Every row belongs to one group in each of 3 separate groupings. Each group adds its own fixed numbers to the row, and there is some noise. The rows also spread widely along 11 directions, which tell nothing about the answers.
(in the rows, 128 means zero)
Some rows, each with its group in each grouping after it:
[159 153 154 128 129 120 139 173 128 122 111  84 122  71 145 159 101  87
 138  75 117 135 125 133 109 122  87 141  47 142 154] => z981 Dumil Gubed
[157 123 140 118 118 139 118 125 171 138 122 116 109 121 164 160 107 144
 101 161 119 164 133 123 138 115 160 151 141 145 117] => z986 Fiz Gubed
[188 148 145 138 110 159 125 133 175 158 153 104 175  83 167 231 124 160
 134  92  81 170 129 124 127 115 114 167  93 113 173] => z212 Fiz kaba
[ 86  72 140 135 126 129 105 117  94  73 140 120 122 106 132 146 137 141
  75 141 116 142 125  96 143  99 130 171 186  66  61] => z84 zipil kaba
[157  97 109  63 151 102 138  85 180 174 102 113  53 184 145  77  96 154
  72 184 121 152 119 144  96 163 119 129 128 110 124] => z121 vutor nura
[121 171 124 158 108 179 116  96 141 142 113 104 139 117 164 114 170 119
 214 130 118  76 153 134 129  97 164  87 159 141 194] => z981 Zulo nura
[159 106 120 150 162 142 128 139  84 104 172 114 188 120 143 173 139 150
  99  94 114 110 123 113 150  88  79 147 147  70 124] => z84 zipil nura
[102  84 157  95 102 144 143 169 176 132 106  83 110  78 153 195 118 120
 135 134 119 192 104 112 126 138 153 125  89 160 124] => z212 Dumil nura
[173 159 139 162 111 106  91 164 160 121 153 163 123 138 127 123 114 158
  60 105 168 134 116 133 154 189  94 204 100 198 118] => z121 vutor nura
[129 125 122  99 116 121 127  88 150 139 145 112  37 162 175  77  53 151
  71 103 141 138 122 150 101  89 120 168 106  91  80] => z986 Zulo nura
[131 104 134  97 139 105 134 126 117 112 101  63  78 108 149 135  85 117
  85 142 140 139 118 127 108 129 106 150  84  95 111] => z644 vutor nura
[121 165 140 167 107 145  86 104 109 101 140 101 147  97 153 140 112 133
 136 116 146 106 150 118 152  90 164 184 158 115 120] => z644 Fiz Gubed
[ 73 144 143 106 119 122 116 136 130 117 129 100  99 116 113  88 114  99
 190 121 135 129 122 108 114 124 185 107 125 152 137] => z986 zipil Gubed
[134 134 122  96 126 126 131  91 146 169 137 126  93 168 149  64  88 137
 141 154 132 124 129 134 108 113 142  97 135 123 129] => z986 zipil Gubed
[132 134 132 162 154 166  91 115  92 116 138 102 224  92 114 201 159 146
 171 123 111 111 150 101 143 159 136 166 153  94 186] => z981 Dumil nura
[186 119 143 150 148 112 133 164 128  99 107  99 160  76 138 200 133 120
  71 123 111 148 123 112 141 135  87 171 116 116 135] => z84 vutor Gubed
[107 118 120 115 104 153 102  86  68 140 148  88 162 139 151 128  70 148
 120 174 183 119 137 107 147 125 129 141 146  77 117] => z121 Fiz nura
[144  61 121 102 105 135 144 108 156 167 104 129 139 128 159 161 153 152
  76 208 132 152 119 108 124 162  93  96 149 134 124] => z84 vutor nura
[137 129 125 152  89 143  95 111 114 149 168 154 173 131 147 150 114 175
  84 157 180 134 129 105 156 172 107 174 141 150 116] => z212 Fiz nura
[ 95 142 141 137 103 108 129 158  85 109 137 104 137  97 130  74 101  86
 146 118 182 119 119 110 138 136 112  92 117 163 108] => z212 vutor Gubed
[129 176 139 124 125  99  97 159 140 110 170 129  93 142 128  98  75 133
 111  80 145 138 119 129 130 146 117 180  75 149 122] => z981 Fiz kaba
[116 143 126 120 101 143 135  99 100 144 127  69 142  86 159 142  85 115
 141  94 143 127 127 127  98 109 100 143  83  73 149] => z212 vutor nura
[ 98 144 121 140 132 112 108 140  54 116 172 141 149 145 108  67 112 120
 138 124 184  83 122 107 137 163  83 110 118 141 132] => z981 zipil nura
[ 85  80 147  91  61 140 150 157 167 140 172 119 112 132 184 115  87 125
 118 118 157 170  97 127 142  89 106  74 103 148  70] => z84 vutor kaba
[170  99 122 124 197 130 156 150 159 122 123 112 151 140 127 124 175 120
 145 136  71 116 138 124 138 106 128  67 177 118 156] => z981 vutor Gubed
[178 101 125 113 163  83 128 137 165 146 125 172 115 156 105 121 150 151
  62 176 113 159 119  98 123 206  99 142 151 171 123] => z212 Fiz Gubed
[109 163 116 115  95 128 107  65 165 160 148 146 100 147 143  64 124 125
 172 100 126 110 139 135  86 119 128 150 130 125 141] => z644 Fiz Gubed
[224 147 138 119 139 121 150 141 201 141 114 104  79 127 186 132 102 129
  77  90  92 143 126 170 120  73  94 154  96 124 122] => z121 vutor Gubed
[149 123 130 102 131 150 124  92 178 178 128 119 141 146 140 141 111 155
 161 151 103 155 139 122 113 144 159 124 140 126 161] => z986 Dumil Gubed
[115 136 136 111  89 129 116  98 219 147 110 153  51 138 160  80 145 130
 135 150 114 148 128 130 111 121 174 137 161 176 108] => z212 Fiz Gubed
[103 124 136  68  79 128 123  80 184 181 146 136  57 164 165  57  45 147
 120 121 158 156 120 148  87 135 120 147  79 135 100] => z981 Dumil Gubed

New rows, each followed by its group in each grouping:
[197 129 141 134 107 124 133 168 145 153 172 158 143 139 164 131  91 140
  62 109 163 142 113 133 154 124  54 138  94 178 101] => z121 Fiz Gubed
[140 139 118 158 134 138 130 121 119 145 146 139 204  91 110 156 204 101
 197  85  91  94 140 101  97 138  76 119 138 117 194] => z644 Fiz Gubed
[156  87 145 116 127 128 143 127 175 129 108 118  90 103 167 150 118 133
  72 123  99 171 121 135 122 104 109 164 123 119  87] => z212 Dumil Gubed
[201 109 129 140 168 140 161 160 133 117 139  77 150 109 186 182 125 126
  96  99 104 116 122 146 153  48  80 105 108  96 122] => z644 vutor nura
[ 84 106 119 147  76 121 103 104  99 136 154 180 134 132 130  80 157 138
  93 148 180 113 125 104 132 169  82 146 162 155  86] => z212 Fiz nura
[189 179 139 168 126 123 113 153 130 127 115 124 152 110 149 119 135 118
 120 145 154 101 141 128 151 152 113 115 123 190 162] => z981 vutor Gubed
[146 115 137 109  92 143 148 144 124 152 140  81 169  97 174 194  75 133
 102 133 164 158 106 120 130 136  75 123  62 117 139] => z84 vutor nura
[146  87 139  96 117 128 156 160 138 137 145 104 118 118 174 166  92 129
  77 120 139 157  96 123 122 104  72 117  70 121 106] => z84 zipil nura
[151 188 125 134 133 132 126 128  67 130 132  64 124 126 176  93  56 109
 147 106 177  77 133 148 135  92  94 110  63 107 152] => z981 Dumil nura
[142 101  98  97 190  91 117  93 113 136 142 130 123 188  96  75 100 172
  78 169 141 130 129 112 117 198 109 143 163  93 121] => z212 vutor nura
[156  90 143 111 126 158 135 132 175 132 165 109 136 114 172 211  99 161
  85 100  77 182 128 127 127  80 114 178 112  74 112] => z981 Fiz kaba
[127  63 148 114 136 151 148 157 162 110 174 126 128 137 161 146  91 144
  76 106 119 166 118 124 152  71 122 124 144 117  65] => z981 Zulo Gubed
[161  97 122 103 158 128 135 118 127 138 155  85 150 142 141 168  75 164
  85 128 132 146 123 124 126 136  93 162 102  76 125] => z644 vutor nura
[133 161 133 135 121 134 108 121 145 129 168 119 120 153 154 107  89 158
 130 111 140 128 126 128 151 111 145 132 130 136 124] => z84 Zulo kaba
[148 156 144 164 115 113 107 177 110 115 124 138 186  86 116 167 156 110
 128 141 154 122 120  89 155 180 103 135 123 188 156] => z84 Fiz Gubed
[138 101 123 128 160 121 131 135  76 137 134 126 190 131 110 113 137 123
 128 159 143 112 136  99 138 165  78  87 139 122 144] => z981 Dumil Gubed
[129  94 119  86 155 114 114 135 177 127 117 132 101 170 120 133 142 162
 101 196 116 157 113 102 145 176 169 120 169 160 124] => z84 Fiz nura
[197 145 127 137 141 102 127 120 136 145 118 138 113 141 146  95 113 134
  73 152 140 114 137 134 121 161  73 139 113 150 143] => z981 vutor Gubed
[171  96 119 113 108 156 160 112 160 181 127 129 130 139 194 131 153 135
 125 155  97 130 131 142 124  74  79  66 145 112 129] => z121 Fiz kaba
[165 212 125 168 111 133  81 105 173 136 146 145 118 123 141 133 146 150
 141  71 120 102 134 138 114 149 123 223  99 155 174] => z644 Fiz nura
[223 150 131 131 164  97 119 160 152 145 178 142 158 164 123 130  67 170
  53 104 152 149 121 130 150 175  70 179  92 153 132] => z121 vutor Gubed
[ 62 106 148  77  90 127 144 106 126 135 130  69  89  86 145 125  46 100
 136  86 143 178 115 111  70 119 129 151  70  81 106] => z212 Zulo Gubed
[113  84 137  95  68 121 137  93 124 171 105 123  85 116 174  98  88 120
  84 192 183 143 121 122 109 142  85 112 102 154  83] => z644 Dumil Gubed
[198 148 102 139 144 143 123  75 113 172 107 111 156 153 164 116 140 159
 119 198 136  82 155 137 133 150 106 102 155 114 184] => z981 vutor nura
[ 82 144 124 146  54 166 100  98 122 134 187 149 114 164 192  34  84 148
 127 118 209  89 130 150 164  85 127 110 146 154  69] => z981 vutor nura
[132  67 136  83 108 157 165  87 192 185 102 102 129 102 164 167 142 131
 154 151  73 177 126 118  89 114 131  94 134 103 145] => z212 Dumil Gubed
[148 121 138 138 125 143 111 154 196 152 149 173 138 147 134 136 172 157
 133 124 119 137 116 126 136 180 119 131 125 206 152] => z981 Dumil nura
[120 105 122  92 110 165 156  96 143 180  92  85 139 101 160 146 159 103
 205 133  95 122 129 130  82 110 104  69 110  91 184] => z121 Dumil nura
[ 91 154 136 154  94 111 109 140 111  99 114 127  78 124 156  18 128  82
 139 134 179  87 137 136 149  95 147  81 159 181  84] => z986 vutor Gubed
[211 174 141 123  83 157 137 113 161 202 131 100 131 128 212 131  54 144
 121 130 164 134 130 163 138  98  93 123  65 152 149] => z121 Dumil Gubed
[121 143 149 181 101 140 118 156  77 116 149 121 213  53 118 170 164  99
 166  92 140 110 132  90 136 141  94 132 121 140 158] => z212 zipil Gubed
[107 151 137 165  87 141 146 149 100  97 119  83  99  68 195  92 140  69
 147  62 146  84 125 155 136  30  91  91 112 123 101] => z212 vutor nura
[224 157 146 141 172 104 122 177 176 150 117 134 156 116 113 180 135 150
  95 139 113 160 121 117 142 208 108 154  94 201 176] => z212 Dumil Gubed
[161 151 153 145 153  93 114 177 164 105 168 144 114 119 117 124 103 130
 101  39 123 140 112 136 125 141  87 202  65 166 116] => z644 Dumil Gubed
[ 98 115 122 160 134 108 107 143 151 106 173 200 143 158  97  34 193 131
 130 105 134 109 127 113 154 153 128 112 209 191  91] => z212 vutor Gubed
[104 131 122 135 128 107 114  81 121 132 123 143 136 102  84 110 163 115
 152  98 106 118 142  99  65 181  94 174 127  95 169] => z644 Zulo Gubed
[164 136 123 167 155 124 116 108 135 114 135 153 157 124 117 134 175 143
 107 105  98 109 141 112 122 131  98 165 176 109 146] => z84 Zulo Gubed
[154 133 134 122 111 119 110  98 185 146  95 136  72 154 162  97 114 149
  78 191 145 141 131 125 137 145 161 134 160 171 112] => z84 Zulo Gubed
[199 154 127 140 119 112 126 133 124 131 129 118  75 141 204 105  82 138
  43 143 148 110 133 155 156  77  78 138 109 135  89] => z981 Fiz kaba
[177 129 150 171 116 174 110 139 101 129 126  94 197  72 168 234 123 148
 100 147 144 128 139 119 159 132  99 174 108 119 156] => z981 Dumil nura
[163 191 127 138 103 107 153 165 125 137  98  95  97 109 174  64 116  68
 159 107 162  87 121 149 129  93  89  50  74 183 148] => z84 vutor Gubed
[144 158 120 137 112 112 131 101  65 141  53  74 105  89 163  99 148  86
 157 187 140  83 145 128 118 120  97  61 117 119 164] => z84 Dumil kaba
[ 94  96 136  95 140 101 122 124 153 115  95 109  83 137 111  83 114 125
 114 188 136 157 125 102 130 172 185 115 172 155 101] => z212 vutor Gubed
[ 64  91 131  88 102 108 142 148 110 136 160 131 139 134 114  75  98  99
 161 111 165 145 104 102 117 146  88  73  99 148  98] => z84 Dumil Gubed
[ 46 114 140 144 116  97  83 117  71  77 140 160 114 127  75  44 126 106
 106 129 181 106 136  86 117 187 117 167 163 140  86] => z981 Zulo Gubed
[145 152 139 153  82 133 112 118 159 125 136 128 117  96 175 137 138 134
 113  85 112 128 134 142 123  98  96 169 119 117 121] => z84 vutor kaba
[146 164 133 195 128 132 115 150 121  99 133 139 185  83 113 124 204  94
 176  56 105  84 142 122 131 118  92 143 153 134 168] => z121 vutor Gubed
[133  82 132 112 100 144 123 134 222 152 157 164 153 133 137 182 157 170
 104 119 111 181 103 111 124 173 116 158 132 159 130] => z84 vutor nura
[159 159 143 137 134 121 112 117  99 132  95  70 134  88 144 149  91 117
 134 154 151 118 141 120 129 139 128 147  94 128 159] => z644 Dumil Gubed
[ 92 123 132 127  85 141 114 132 138 147 191 178 167 140 126  99 131 132
 148 102 157 129 122 107 129 150  98 129 131 163 119] => z981 Fiz Gubed
[132 107 126 137  97 110 126 125  99 165 167 175 192 121 104 132 120 140
  92 124 173 139 117  87 107 213  27 141 103 145 139] => z84 Zulo Gubed
[132 151 121 108  90 147 135  85 107 179 123  84 116 112 178 118  77 120
 158 110 152 117 132 143  90 102  96 116  66  93 149] => z986 Dumil nura
[ 78 140 148 133  90 130 124 133 134  89 114  95  75  74 167 110 129  91
 159  59 109 126 123 141 111  61 129 146 101 101 101] => z84 Dumil kaba
[183 142 127 129  90 130 137  88 106 179 101 107 145 109 174 147  88 136
  84 187 173 126 135 116 120 149  72 122 104 130 147] => z84 Zulo Gubed
[129  64 137  92 164 113 138 162 162 112 144 122 166 128 100 171 127 136
 103 126  95 184 107  92 129 160 117 130 141 114 119] => z84 vutor Gubed
[136 142 132 152 148 119 114 177 156 110 147 171 150 131 104 108 196 112
 162 101 106 110 128 109 141 151 125 108 155 195 150] => z981 Fiz Gubed
[170 199 137 148 133 104 117 143 116 124 132  78 127  99 141 121  80 118
 136  84 139 122 132 136 128 133 109 149  70 126 166] => z212 vutor kaba
[171 182 132 187 115 129 102 107 107 130 110 116 155 102 151 108 141 128
 123 153 158  89 154 127 154 141 129 139 163 153 151] => z212 vutor Gubed
[121 111 134 124  86 171 137 117 206 141 137 119  82 118 205 138 145 137
 131 107  97 146 119 151 133  47 156 125 147 135  94] => z212 Fiz nura
[ 93 138 151 101  95 115 134 149 121 128 138  81  85  91 149 118  89  91
 157  97 141 137 110 123  98 109 114 115  48 134 132] => z644 zipil kaba
[138 102 131 143 137 122 119 106 129  98 141 118 119 123 150 113 113 146
  64 128 128 136 139 129 145  96 126 175 181  89  67] => z212 vutor Gubed
[167 124 135 141 168 112 139 174  81 128 145 124 203 102  92 151 156 107
 144 110 119 109 122  97 127 160  56 102 112 131 176] => z121 zipil Gubed
[131  97 110 152 133 136 108  86 117 139 164 173 129 185 142  71 148 172
  79 167 163  91 136 122 154 137  97 121 193 140  95] => z644 Zulo nura
[104 108 143 111 107 123 149 159 126 127 151 117 157  91 125 132 119  88
 149  75 131 142 114 111  99 136  69 108  77 124 139] => z981 vutor Gubed
[126 150 120 146 136 102 115 133 131 129 169 172 153 137  86  89 142 132
 137  63 129 118 122 104 103 176  73 149 123 141 150] => z84 Zulo Gubed
[ 96 159 132 159 100 126  55  79 127 125 147 171 122 158 103  59 141 165
 142 135 151 108 151 119 138 184 155 191 181 142 122] => z121 Dumil kaba
[132 145 143 159 101 146 125 165 126 122 154 125 137  83 160 157 138 111
 141  43 128 124 121 138 128  88  85 147  79 138 127] => z986 Dumil nura
[180 129 126 152 134 166 133 109 123 129 106  79 153  86 179 200 163 133
 130 129  82 107 138 128 133  66 114 135 147  70 157] => z84 zipil nura
[120  94 135 135 167 136 112 154  99 109 177 115 198 124 103 172 113 159
 113 105 135 153 115  97 157 158 112 160 133 105 123] => z212 Dumil nura
[164 140 132 161 155  98 107 150  80 117 139 147 144 135 112  90 116 132
  86 139 164 110 137 117 160 156  90 135 141 161 105] => z986 Dumil Gubed
[178 144 113  96 140 132 149 123 151 161 120  93 103 141 175 133 102 132
 128 131 110 119 126 142 107 107  97 104  86 113 167] => z981 Fiz nura
[ 84 130 121 130 146 114 103  93 134  91 161 139  96 167 120  43 109 138
 131  82 130 112 131 121 128  99 157 158 183  94  85] => z84 Zulo Gubed
[ 92 129 110  87 128 119 124  66 122 146 111 105  95 155 129  32  99 116
 163 164 140 109 142 128  94 141 142  95 156  99 136] => z981 vutor Gubed
[108 134 146 140 127 108 122 203 148 115 138 159 135  94  89 142 208  92
 176  76 105 131 100 100 103 184 100 106  89 206 174] => z986 zipil nura
[111  72 112 137 113 139 116  92 126 137 129 162 150 144 134 106 193 148
 109 191 140 111 136 110 138 153 112 106 206 141 107] => z644 vutor nura
[102  53 128 130 125 148 131 125 181 109 131 147 115 126 149 137 203 137
 114 138  91 134 124 121 137 101 136 116 193 134  86] => z644 vutor nura
[ 68 103 134 140 108 130 112 150 100  93 161 141 157 125 110  64 141 102
 156 112 163 113 127 107 155 121 129 103 178 148  89] => z121 vutor Gubed
[128 157 126 155 136 138  90  95  56 110 110  73 145  94 135 154 100 134
 126 129 146 104 151 117 130 125 132 190 127  65 146] => z986 Dumil nura
[157 132 138 159  88 127 110 131 162 172 160 202 131 152 152  88 160 156
 107 134 145 122 127 135 148 152  78 110 136 209 116] => z986 Dumil kaba
[126 119 133 145 118 130  92 107 106 132 148 149 180 139 118 129 117 159
 103 161 168 132 135  99 160 177 122 158 161 145 112] => z84 Dumil Gubed
[126 104 144 134  84 152 124 135 121 134 106 118 124  98 181 153 144 117
 112 195 140 133 132 114 153 114 123  91 145 160 115] => z981 Fiz kaba
[222 157 130 166 112 125 120 108 155 160 109 150  75 143 203  99 128 159
  58 155 128 111 145 168 151  95  87 137 131 160 110] => z986 Dumil kaba
[196 168 119 155 167 113 100  84 161 117  84 122  87 155 147  97 144 156
  94 168 105  98 153 135 143 123 169 163 195 132 152] => z84 Zulo Gubed
[242 174 123 177 187 101 120 138 137 116 124 123 136 134 144 120 134 151
  67 115 113 104 142 146 156 123  99 161 150 136 142] => z212 vutor Gubed
[127  69 127  90  82 121 137 105 110 153 140 125 109 133 183 131  76 150
  44 193 166 161 114 109 132 122  67 117 115 107  66] => z84 Fiz kaba
[ 71  35 125  60 105 142 163 114 155 164 141 126 103 130 149 119 135 133
 134 151 112 168 101 107  92 116 115  74 127 110  98] => z212 zipil nura
